The same things were measured in two ways. Each way mixes the same 12 hidden numbers, adds some noise and spreads widely along 8 directions of its own, which tell nothing about the thing.
Some things both ways: the first way, then the second way.
[-30 -17 -17  26  26 -14 -13 -34   7 -22  -5   2 -65   2 -20  49  18  18
  -1  -4  15 -16  29 -11  18]
[ -7  23   9  11  13  22  -2 -21  -6 -74   8  13 -35  36 -45  38 -23 -26
 -33  -5  11]

[  1  34   0  26  27 -10  23 -15 -14 -22   2  23 -42  -3 -17   6   0   4
  -4   0  10   0   0  -4 -10]
[-18 -24 -17  20 -10  -2  -8  22  -3 -78  -6 -28 -34  21 -36  38  -2 -14
  26 -33  20]

[ 51  58   7   2  -4  37  75  15  -5   1 -22   4 103  30  17 -70   3  -4
 -11  17  18  14   6  12  -5]
[-16   3 -15  12  40   4  -7  25  16  29  38  36  14 -15  21 -25  22 -23
   0  53  -2]

[ -7  -4  -1  -5   8 -27   7   9 -54  -2  14  25 -43  17   1  30 -35 -15
 -11 -10  -1  16   3 -15 -15]
[  5 -40 -11  14  -8  -7  -4   3  34  24 -15 -14  -2 -35 -33 -32 -26  35
 -39  -2  16]

[  4 -18  11   8  11  18 -22 -14  21 -23   3  -6   5 -15   3   1  -4  -5
   5   0  -2   7  27  -6  11]
[-67 -19  25   1  22  -2 -20  50 -19 -16  28  21 -24   5  -4 -39  15 -41
   6 -21   9]

[ -1  11  19   5 -18 -19  28   4  -7  -4  28  21  13 -20   4 -32  -3 -19
 -22  -4  -3   5 -23   8 -24]
[-30  -3  20  20  -4  -1 -17  22  15 -22  11  13   5 -48 -20 -21 -16 -15
 -29 -28  28]

[ 19   6  10   3  11  24 -32 -11  40 -29  21   7 -25   6  -6 -25 -23  -8
   0  -5  14   0  -1  24 -38]
[  9 -41 -44 -12  -1  10   4  23  32  -5  55 -30  24   1  28  43 -16   7
  33   9 -14]

[ -4  21 -10  16   1 -53 -15 -33   4  -9  26   7 -58 -29   6  11  49   6
   6   9   6 -36   4   1  -6]
[ 21   8  18  -2 -28  22  14 -18  15  -8  40  13 -25 -30 -10  17 -16  -5
 -31  -3   0]

[  0  36  -1  18 -22  16  -2 -14   2   6 -16  15 -32 -31  26  -2  10   5
  -4  44  19 -19  -5  13  -5]
[  3   7  23  20 -18  -3   6 -35 -29 -14   1   0   3  12 -23  32  -6  10
 -22   7 -17]

[ -7  17 -17  14 -13 -34 -17 -23 -44   8 -21  43 -22  -1  23  14  28  11
 -13  49 -10 -47  33  22  41]
[ 18 -19 -16  31  10  12 -19  -9  30  27   2 -37  19 -62   0  26 -18  33
   2 -31   8]

[ -6   4   7  22 -24  -3 -38   5  13 -13 -16  -9  35   0  19  11  12   0
  -5   2  12   6   0  -9  30]
[ 17 -41 -41  18  -8  21 -52  -5  57 -12 -38 -28  35 -34  30  10 -28 -17
  -8 -29  32]

[  2  -2  15 -16  -8  42  15 -13  58 -10 -11 -11  51 -15  -2   0  -9 -27
  14  -4  -1  24  19 -18   0]
[ 58   3  25  11 -28  27  -7  -5 -28  45 -14  17 -35  37  47 -25 -21  -9
 -39  31 -33]

[ 15  22  24   4  23  15 -19 -19  33 -27  55  17  -5 -25  -2 -54   4 -21
  12   0 -21 -12   9 -26  -3]
[  9  37  13  -7   5  21   0 -26 -13  47  25  20  -7  -2  13   4   3   5
 -13  45 -21]

[  6 -16   3  -6   7  14 -23   1  -3 -15   3  15   6  24  -2   7 -26 -15
 -14   2   8   3  14  -1  -7]
[ 18 -63 -30  17   8  -2   0  53  27  18  22 -14 -34  25  21 -16 -24   0
 -20  -8  -4]

[ -6  -1   4  33 -27   9  34  14   1   0 -42 -19  16  -8  15  -7   8  24
 -16  -1  26  30  -5  40   6]
[-44 -62  26   2  21 -50  -4  41  -1 -40 -28  30 -27 -28 -15 -35  21  12
 -16  15  70]

[ 17  22   2  -9   2  14  -4  -7  34   8  -9  -2 -14  -2  22 -17  -4  -9
  12  16  21  -3  10  34 -13]
[ -6 -32  15 -11  -5 -12 -11  12  -3  -7   5  16   1  -5  16   0  10  21
  -7  23  23]

[ 28  51  -2  -7  -2 -33  81  11 -57   9  12  35 -13  19  18 -24  -2   1
  -2   6 -13   6   4   0 -32]
[-20  12   2 -10  11  -7  10 -24  -3  64  -3 -26  28 -73 -30 -17  20  27
  30 -12  -9]

[ 17  -5 -11 -22 -10 -29  54  -3 -13   0   9 -17  30  11  17  10   8 -46
   1  -1   2 -15  24 -17  14]
[ 32   8 -16   5  -3  26  -2 -18  20 -70  -6 -10 -48  27 -55  39  -3  -9
  -2 -23  28]

[  5   8  -5  -7  34 -13 -31 -57   6  11   8 -26 -25 -17  24 -11  57  -5
  25  25  19 -52  44  -9  53]
[ -1 -13  27   1 -21   6 -41 -19   5  15 -52   8  30 -28  27 -13  -4 -25
 -29 -57  42]

[ 19 -15  11   3  36  13 -10 -33  16 -30   8   5  22  -8  -9   1  18 -10
   3   5  -9  -9  42 -36  16]
[-19   7  16   7  28   6  -5  -2  13   6  15  17   7 -25 -28  -5  -1 -17
  -8 -28   4]

[ 33  -3  16 -35  11 -11 -26 -12  11  -1  11  21  87  13  54  -6  -6  -9
  16  16   0 -15  43   0   5]
[-15  -9  -3  -1   6   9  -2   7   9 -19  35  40   5  42  -6  12  14 -27
  -6  43   5]

[ -8  -5  11   9 -25 -38  -7  16  18  -6  -3  20  19   2  10  19   0   6
 -11 -18 -14  19   3   4  -4]
[-24  42  22   1   7  31   7  19 -11  37  62  49 -25   5  15 -18  14 -35
 -16  59 -18]

[-18 -57  31   6 -37  12 -23 -17  24 -21   8  -8  62 -49  24  -7   3  -3
  -5  -7 -21  17  21   0  19]
[ -7   5  16  -7  -3  19  -6   1 -17  30  22   4  15  13  18  -2 -24 -12
   2   6 -28]

[  1  21   2 -13 -28 -20  37   4  -2   9   1  56  39  25  22 -25  -6  14
  -8  17 -25 -11  20  40 -20]
[  0   6 -11  11  -5  -4 -31   1 -24 -80 -21   1 -19  69   3  33   6 -25
   8   0  23]

[-16 -11   0  12 -32   0 -40  -4  42   0   3 -18  -8 -15  37  -1  14   5
   4   9  24 -15   3  26  14]
[ -7 -21 -17 -10  13  37   7   1  11  20  35 -41 -14 -30  14  37 -20   3
  20 -26 -13]

[ -2   0  20   1 -22 -32  39   1   3  -7  18 -13  25 -35  22  -5   3 -23
   5 -19  -6  18  -8  -3  -1]
[-32  10  29 -23  -8  -4   4  23 -39   1  23  29   4  14   3 -28  33 -12
  25  49  -8]

[ 19  51   8  18  -8 -22  10  31   1  20 -16  32 -11  -7  19 -19  10   4
 -22  25  15   7 -22  25 -17]
[ -6 -68   4   0   7 -14 -45  21  28  -2 -21  22  68 -18  20 -17   8  18
   0  14  30]

[ 13   8  35  21  69   1 -49 -37  53 -33  31  -5 -10 -41 -37 -23  36 -21
   2  -9   1  -6   3 -41  14]
[  0  18  47   2 -24 -15 -11  10  -9  11 -49  20  43 -22  -5 -28   2  -8
  -4 -35   8]

[-11  -1  -3  12  -2  15  -1  14  28  -5  -7 -10 -25   1 -15   4 -17  -9
  -6 -15  15  29   0  16  -7]
[ 16 -19  -1   5   2  30 -26  -1  41 -14   2   0 -36 -44 -20 -11 -50  31
 -51   7  28]

[-10  28 -15  20 -14 -56 -10 -18 -41  16 -13  26 -28 -12  29  19  52  35
  -3  32   1 -28  19  14  19]
[  2  10   8   2 -11  17   1 -13   4  34  26  -2   7 -29  -7  -4 -12   5
 -13  -3 -18]

[ 15  17  -9  10   9 -42  -4  -7  16  -5   9  21 -41  -2   2  17  13  -8
  -2  -3  -4 -21  22  -6   6]
[ 24 -28   9  11 -11 -10  18   4   2  -6 -14   7 -32 -15 -16   2  28 -13
   6 -26  26]

[  1  26 -14  18  -4 -50  19  11 -58  16  10  25 -61  -5  -2 -11  14  -7
 -26  23  -8 -22   2  24   6]
[ -9  35  14   2  -1  15 -20  12  -4  29  30  16  23  -8 -10 -39 -11   3
  -7  21 -24]

[ -1  12   9  27  -6  12 -22   9   4   4   8 -27 -24 -23   9 -36  19  -7
  -8  12  14  -1  -8   2  26]
[-18  -4 -19  -2  -3  33 -25   4  12 -12  -3 -27 -16  22 -12  15 -19  -6
   8 -28  10]

[  3  18   7  -6 -30  14  14  12   0  39 -43 -18  51   3  42 -23  15  18
  -1  26  24  16   7  39  12]
[-17   6  13   5 -16  33  -3  29 -17  42  19   8 -47  32  23 -18 -17 -17
 -21  20 -12]

[-14   6 -17  31 -25 -37  19  30   1  -3  -6   6 -61   0  -2  34 -18 -29
 -24 -15  14   2  -8   6  19]
[  8 -22  -7  -1  28  28  22  61 -26  63  73  23 -38  34  50 -18  32 -11
  27  78 -48]

Other things, the second way, with their names:
J_559: [ 26  -5 -14  -1   8   3 -17 -16  -5 -13 -16  12  17  19  28 -19 -20 -11
  -8  73 -12]
J_509: [-41 -11   8   7  18  20 -29  54  -8 -53  26   4 -37  43 -22  -5  -3 -21
 -12 -37  21]
J_630: [ -6 -36  -5   3   9  -1 -20  31   4  -4   7   7  -4   9  17  -7   6   6
   3  15  16]
J_514: [  2  20   4  -3   4   3  -1  -9   4  -2   0 -10  13  -2 -23  23  -7  35
   3  13   8]
J_983: [-44  26   6   4  22   0 -35   6 -43 -25 -17   6  16  49 -11 -18  17 -26
  13   2 -10]
J_403: [-30  -4 -12  15 -11  36 -61  20  25  27  -5 -29  35  -6  37 -26 -38 -62
  10 -81 -17]
J_423: [ 23  26  -2   4 -27  26 -13 -14 -36 -20  -8 -31  24  21  13  23 -12 -26
  37 -22 -45]
J_933: [-62  43  26 -10  38 -41   3  35 -38  -6  32  40  59  -1 -28 -25  48  23
  24  59 -21]
J_228: [ -2 -17  -2   8  -2   6   4  13 -17  -6   0   1 -35  40  -3  11  11 -24
  12  10   2]
J_749: [ 20 -29 -15  -3 -24 -28   3 -14  12 -41 -49 -39 -14 -51 -42   1   6  26
  21 -37  30]
J_340: [-28   7  18  23  -7 -18 -31  34  -3 -60  -7   3  -5 -12 -30 -17   5  -9
  -6 -35  32]
J_144: [  6  33  -4  -6  33  20 -13   1  14   8   4  37  29  16  12  -2  16 -25
   8  38  -6]
J_963: [ 47   2  -6  19 -38  10  18 -13  19 -37 -14 -15 -82  -9 -33  11 -28 -11
 -20 -10  17]
J_695: [ -7   4 -24  -3 -11   0  -9   2 -27 -31 -13 -35  -6  49  -1  19   6 -24
  36 -19  -7]
J_726: [-29  -8   0   5   6  19 -45  13  -2  -3  32  27   9  29  56 -14 -12 -42
 -40  20   5]
J_949: [ 55  25  -6  12  -9  26  -5 -22   5  15   6   4  -8  16  10  12 -17   7
 -13  34 -25]
J_585: [  2  17  35  -2 -16 -17 -11  -1  -8  -8 -34   1  -1 -27 -43 -31   5  32
  -2 -14   6]
J_46: [-33  -6 -21  14  11  25 -34  32 -12 -74  42   3   1  79  -8  38   7 -45
  24   7   0]
J_451: [ 22 -14  -1 -12  32  -3  -5 -13  -2  30 -29 -26   2 -34 -12  -6   7  59
   4 -13  -3]
J_194: [-31  38  21  12 -12  28   6 -17  -9   6  53  22 -30   6 -30   8   0 -34
 -21  10 -16]
J_748: [  3  35   7 -20  13 -21  12   4 -46  38  18 -15  14 -13 -13 -49  39  23
  10 -18 -41]
J_415: [-31  -1   3  -4  35  12 -39  38 -17 -14  -8 -12  47  29   1   7  19   5
  44 -27 -15]
J_879: [-11  21  -4   1  -4  21  20 -19 -10 -20   2  -6 -77   4 -40  20   1  -8
  -1  25  18]
J_364: [ 14   7 -12  12  14   9 -22  -8   5  -2  -8  21  14   0  19   9  21   1
 -24  30  26]
J_323: [  44   16   26   -6  -56  -20   24    7  -48   17  -23  -24 -115   50
    0  -22  -17   37  -27    7  -26]
J_259: [-21  68 -19   4  45  43 -20 -36  17 -40  53  33  30  -7 -48  37  23 -22
  11  45  -1]
J_776: [-42  -6 -20   9  42   0 -12 -13  13 -64  27 -16   1 -62 -42  39  28   7
  20 -18  44]
J_333: [-16 -21  -5  22  50  -1  21  27 -13  31  -7   8 -63  -4 -27 -21  13  19
 -17  35   9]
J_603: [-35 -39   8   0   4 -20 -51  14  -8  -7  -3  13  36   5  12 -30  23   8
   1  14  23]
J_389: [ 39 -65 -42  -6  -8 -27   0 -11  28  -3 -34 -60  11 -44   5  24 -10  67
  24  -3  29]
J_844: [ 11  18   6 -10  -9  36  27  23 -12  62  29 -21 -51  10   0  -9 -18 -13
  21 -24 -56]
J_21: [-24 -14   5  -4  -1 -11  -7  18   3  -1  -8   2 -11 -28  -4 -32   7 -12
   5  -5  15]
J_656: [ 38 -27 -24  -6   0  -5 -47 -19   3 -30 -42 -18  69  22  17   6 -14  19
  22   0 -13]
J_281: [ 11 -20 -35  -6  32   4  23 -33   9   2  14 -22  40  20 -30  77  11  48
  37  52 -18]
J_807: [  3  -8 -12  20  22 -21   9  36  -7 -52  -1   3  -2  30 -12  23  18 -14
  18   6  11]
J_540: [  4 -18 -14   2  -4  27 -20  11  10  31  -5 -11 -24  35  18 -22 -34 -15
 -35 -19 -11]
J_289: [ 12 -21  -6 -13  -6   0  20   5  -4 -10   7 -13 -19   6 -40   6  22  14
  13 -11   6]
J_553: [-14  12 -12  16 -13  24 -29  12  -9  15 -15 -43  -2  24   7  -7 -32 -35
  16 -64 -27]
J_253: [-21 -31   0   3 -15 -31  21  20 -22  -7 -12 -24 -84 -20 -27 -39  17  -7
 -15 -37  26]
J_866: [ 12  23  28   4  -5  -4   7 -19 -16  37 -18  24  -6   1  18 -28  -9 -22
 -35  17 -10]
J_276: [ -5  55  26  -1   9  13  10 -38   1 -44 -24   5 -15 -23 -69  26 -14   0
  -7 -16  14]
J_466: [ 26  13 -22 -10  17  24   5   2  -2  50  26  -8  50  32  15  -1 -13  11
  29  51 -63]
J_828: [ -4  71  28  -2 -16 -18  45   1 -40  54  -1 -18 -15 -23 -68 -20  17  58
   4  -1 -34]
J_171: [-26 -25 -13  20  15  29 -51  13  30 -22  28   5 -11 -15  -6  -7 -25 -14
 -21  -5  11]
J_525: [-19  31   9  13  -4 -20  37  30 -35   8  38 -14 -17  36 -27  11  11   8
  26  12 -45]
J_209: [-30  -2  31  -7  12 -43  32   6 -16 -16  -6  21  21  -1 -63   3  27  40
   0  25  11]
J_299: [ 21 -12 -49  18  -6  25  -8 -18  33 -63  18  -6  -5  52 -17  68 -10 -22
  -9  15  17]
J_674: [ 14 -73   5  12  13  -5  -2  23  28  16 -37 -24 -64 -57  -6 -15 -25  35
  -7 -29  34]
J_914: [ 12 -16 -32   3 -18  41  -9  49  20  13  57 -23 -70  40  34   1 -26 -24
   7  -6 -26]
J_551: [ 24 -35   4  -4 -17  -8 -20   7   8  34 -37 -15  20 -14  32 -38 -17  -2
  -8 -26  -7]
J_428: [-23  15 -11  15 -18  19   4  11  32  11  49   7 -74 -31  -4  -8   0 -26
 -37   1  18]
J_351: [  7  24  23  -8  -4   2  19  -2 -10  -1   8  12  -6  10 -34  27  -4  34
  22  48 -16]
J_349: [ 17 -14  16  16  16  27  -7  34 -12  46  13   2 -21  -5  40 -25 -14 -21
   8  -4 -35]
J_533: [-10 -24   5 -14  26  39  -2  17   9  31  29  -5 -36  -9  -3 -11 -33  25
  -8  29  -9]
J_821: [ 32 -40 -26 -19  28 -21  17  22  -4  42 -44 -46  12 -10   1 -20  41  26
  54 -48  -7]
J_201: [ 51 -51 -21   9 -24   4 -12 -13  53 -19 -43 -18 -14 -14  12  23 -32  14
 -52 -36  54]
J_121: [  7  12  18   2 -18 -12  -5 -11  -7  -5 -20 -11  -7 -24 -13 -19 -18  22
 -10  10  -1]
J_310: [-19  -9 -16  24  24  41 -18  51  37 -40  50  17  -6  38 -23  43 -14  -9
 -13  -2  29]
J_291: [-26   2  -7   9   7  32   5  19  27   0  80   9  17  -1 -13  43  -7 -20
  11   7  -9]
J_26: [-10  -9  27   0   2 -27 -35   6   2 -10 -17  49  29 -12  -6 -59  14  12
 -39  46  33]
J_850: [  8  -5   6   3  -6  -2 -12  31 -14 -16 -27   0 -31  30  25 -15  -7 -24
 -11 -20  12]
J_6: [ -8  10   8   4  15  12  20   1 -17  -2 -13 -15 -59  13 -31  -1 -21 -11
  -8 -10 -13]
J_958: [ 13 -16  -3  17   1 -26  24   8   3 -15  24 -13 -33 -29 -36  14  28  25
  17   4  -3]
J_481: [-18  13  24   9  -1 -26 -12  17   4   3 -29  23   9 -29  18 -35   3 -30
 -22 -19  19]
J_957: [-38 -14  44  -1  17   6   1  47 -11  53  25  40 -19  -9  10 -45   4   0
 -34  18   2]
J_900: [ 27  -2  11  -1 -15 -20 -24  -9 -41 -16 -26 -17   3  24  29 -14   5   4
  22   9 -25]

Some of these things the first way, each followed by its name:
[-17 -14 -15   4 -72  -4  18  33  25   2   1   1 -29   6  -7   8 -20 -24
 -21 -30 -13  34  -9  13 -19] : J_748
[ 39  32   9 -12  25  30  34   0  15  -3   6   4  15  13  12 -35 -23 -22
   8   7  16   3  16  -1 -14] : J_228
[-10  -9 -15  17 -33 -24   5  42  28   8 -36  35 -41  21  -5  48 -29  -2
 -36   9   0   6   6  38 -14] : J_349
[ -1  -3 -18  10 -11 -44 -16  21 -32  13   5  16 -30  16  26  15  -8 -14
 -24  24  14 -35  14  26  24] : J_466
[-21  -2  10  14  -5 -21   6   2   2 -34  37  48  -3   9  -8   7 -33  14
  -6 -11 -34   1  14   2 -26] : J_559
[ -7   4  17  10 -36 -39 -21  14  -3   0  24  18  23 -23  30 -12  22  -1
 -16  15 -17  -9 -12  -4  -1] : J_551
[ -4 -28   7  22 -24  23   8 -12  32 -47 -16 -50  25 -28  -6  33 -11 -25
  13 -48   9  53   8 -26  20] : J_749
[-21   5  12  14 -11 -20 -33  -9  24  -4  21   6 -12  -6   0 -11  30   9
  -9 -12   5   0 -14 -12  -5] : J_201
[  2   6   7  38 -10  -8  -9   8   8 -20  -7   0  -5   1  -5 -15  17   7
 -25  -6  14   5 -13   9   6] : J_481
[ 13  36   2   6 -20  20 -20  -2  19   5 -42  -7  40   1  29  -6  23  30
   9  51  14  -3   9  40 -10] : J_121
[ 16   7   3   4  12  -1  -9   3 -22  -5   0  11 -13  16   3  -5  -5  -7
 -12  13   3  -2  10  -5  -2] : J_403
[  7  26  10  17  -7 -20 -16 -14 -16 -32  15   6  18   0   8  -5  23   7
  10 -20  -9  17  -4 -34   1] : J_428
[ 31  43  32   2  15  -8   7  10  29  -1 -11  47  70 -10  16 -37  20  27
  -4  31 -15  13   5  26 -37] : J_351
[  2 -13  -9  20 -24  -6  15   9  -1 -10 -17  -3  13  12   7   3  -9 -26
 -33   8  26 -18   3  25  24] : J_807
[ -9 -26   3  -1   3 -22 -33   9  11  15   4  -9 -26 -10  27  12  -6 -29
 -11   0  26  -9   9  12  30] : J_957
[ 40  58  15   5  17  67  -6  11  39  -1  -8  23 -36  -5 -12 -56 -32   0
   7  19  -2  29   1  25 -42] : J_603
[  2  20  -3  11 -19  18 -12 -14  45 -24   5   6  -4   0  10 -11   4   5
  12  11  -1 -13  12   9  -8] : J_776
[  0   8   9   9 -19 -10 -25  50  41  21   3  11 -11  -8  16 -20 -12 -44
 -33  14  18  -4 -24  18  13] : J_415
[ 13  48 -10  42 -23 -14 -10  29 -13  22 -33   2  -6  -8  29 -36  31  12
 -30  48  38 -21 -19  58  24] : J_933
[  2   5   3  10 -18   3 -23  28  -3   7   0  37 -22  19   6 -15 -27   7
 -25  14  -8   3   5  24 -12] : J_553
[ 13  -3 -13  25  27  21  12 -29  14 -39 -10 -31  -5  -3 -26  13  10 -28
   8 -19   5   0  43 -37  55] : J_259
[ -5  20  -2  -3  11   5  -6 -27  -7  -4  24  18 -29   7  11 -23   2   1
   7  14   8 -25  12   6  -4] : J_726
[-16  33 -12  30   7  -6  39 -27 -31 -13 -18  -3 -58 -15 -27   4  39  24
   6   4  -3  16   5   1  -3] : J_323
[  6  -2  -5   9  12 -18  13   6  20  -5   3  -1 -18  10   1   7   1  -9
  -9  -3  15  -8  15  14  -1] : J_276
[  3  17   2  -2 -32  -1  56  14 -18 -13  44   3 -38   3   7 -25 -39 -25
  -2 -31  -6  22 -19  -7 -42] : J_253
[  8  -6 -12  -6 -28 -32  12   7  -3 -10   5   6   2  16  17  22 -21 -16
  -4  -2  -5 -10  20  22  -8] : J_963
[-12 -12  -6  20 -16 -18 -24  21   7  29 -53  -4  -6  12  -1  18  20   3
 -39  15  28   6   1  35  30] : J_310
[-11  32   5  14  -5 -16  40  11  31 -15  36  49 -74  -8 -33  -6 -36 -14
 -15 -27 -14  16 -21   8 -57] : J_423
[ -5  -9 -10 -19   7 -25 -10  24   4  22  -3  15 -34  31  27  27 -28  -2
  -1  19  14  -8  20  40 -17] : J_533
[  7  59 -10   0  17  -9 -19  14  28  39 -25  45 -18  33  -1 -22  32  48
  -9  46  11 -11  10  47 -33] : J_509
[ 23 -26   9   4 -38  19 -14  37  57  -4 -36 -28 103  16  29  -7  -4 -24
 -19  -3  16  21  18  14  35] : J_144
[-15  21   5  26 -31 -38  16   0 -24   2   8   0  25 -15  38 -12  36  32
   6   9 -10  -7  10   4  24] : J_879
[ -3   6   3   8 -14  32  -2  -9  44  -4 -16  -8  26   1  -5 -21   1 -12
   0 -16   5  16  17  -1  29] : J_364
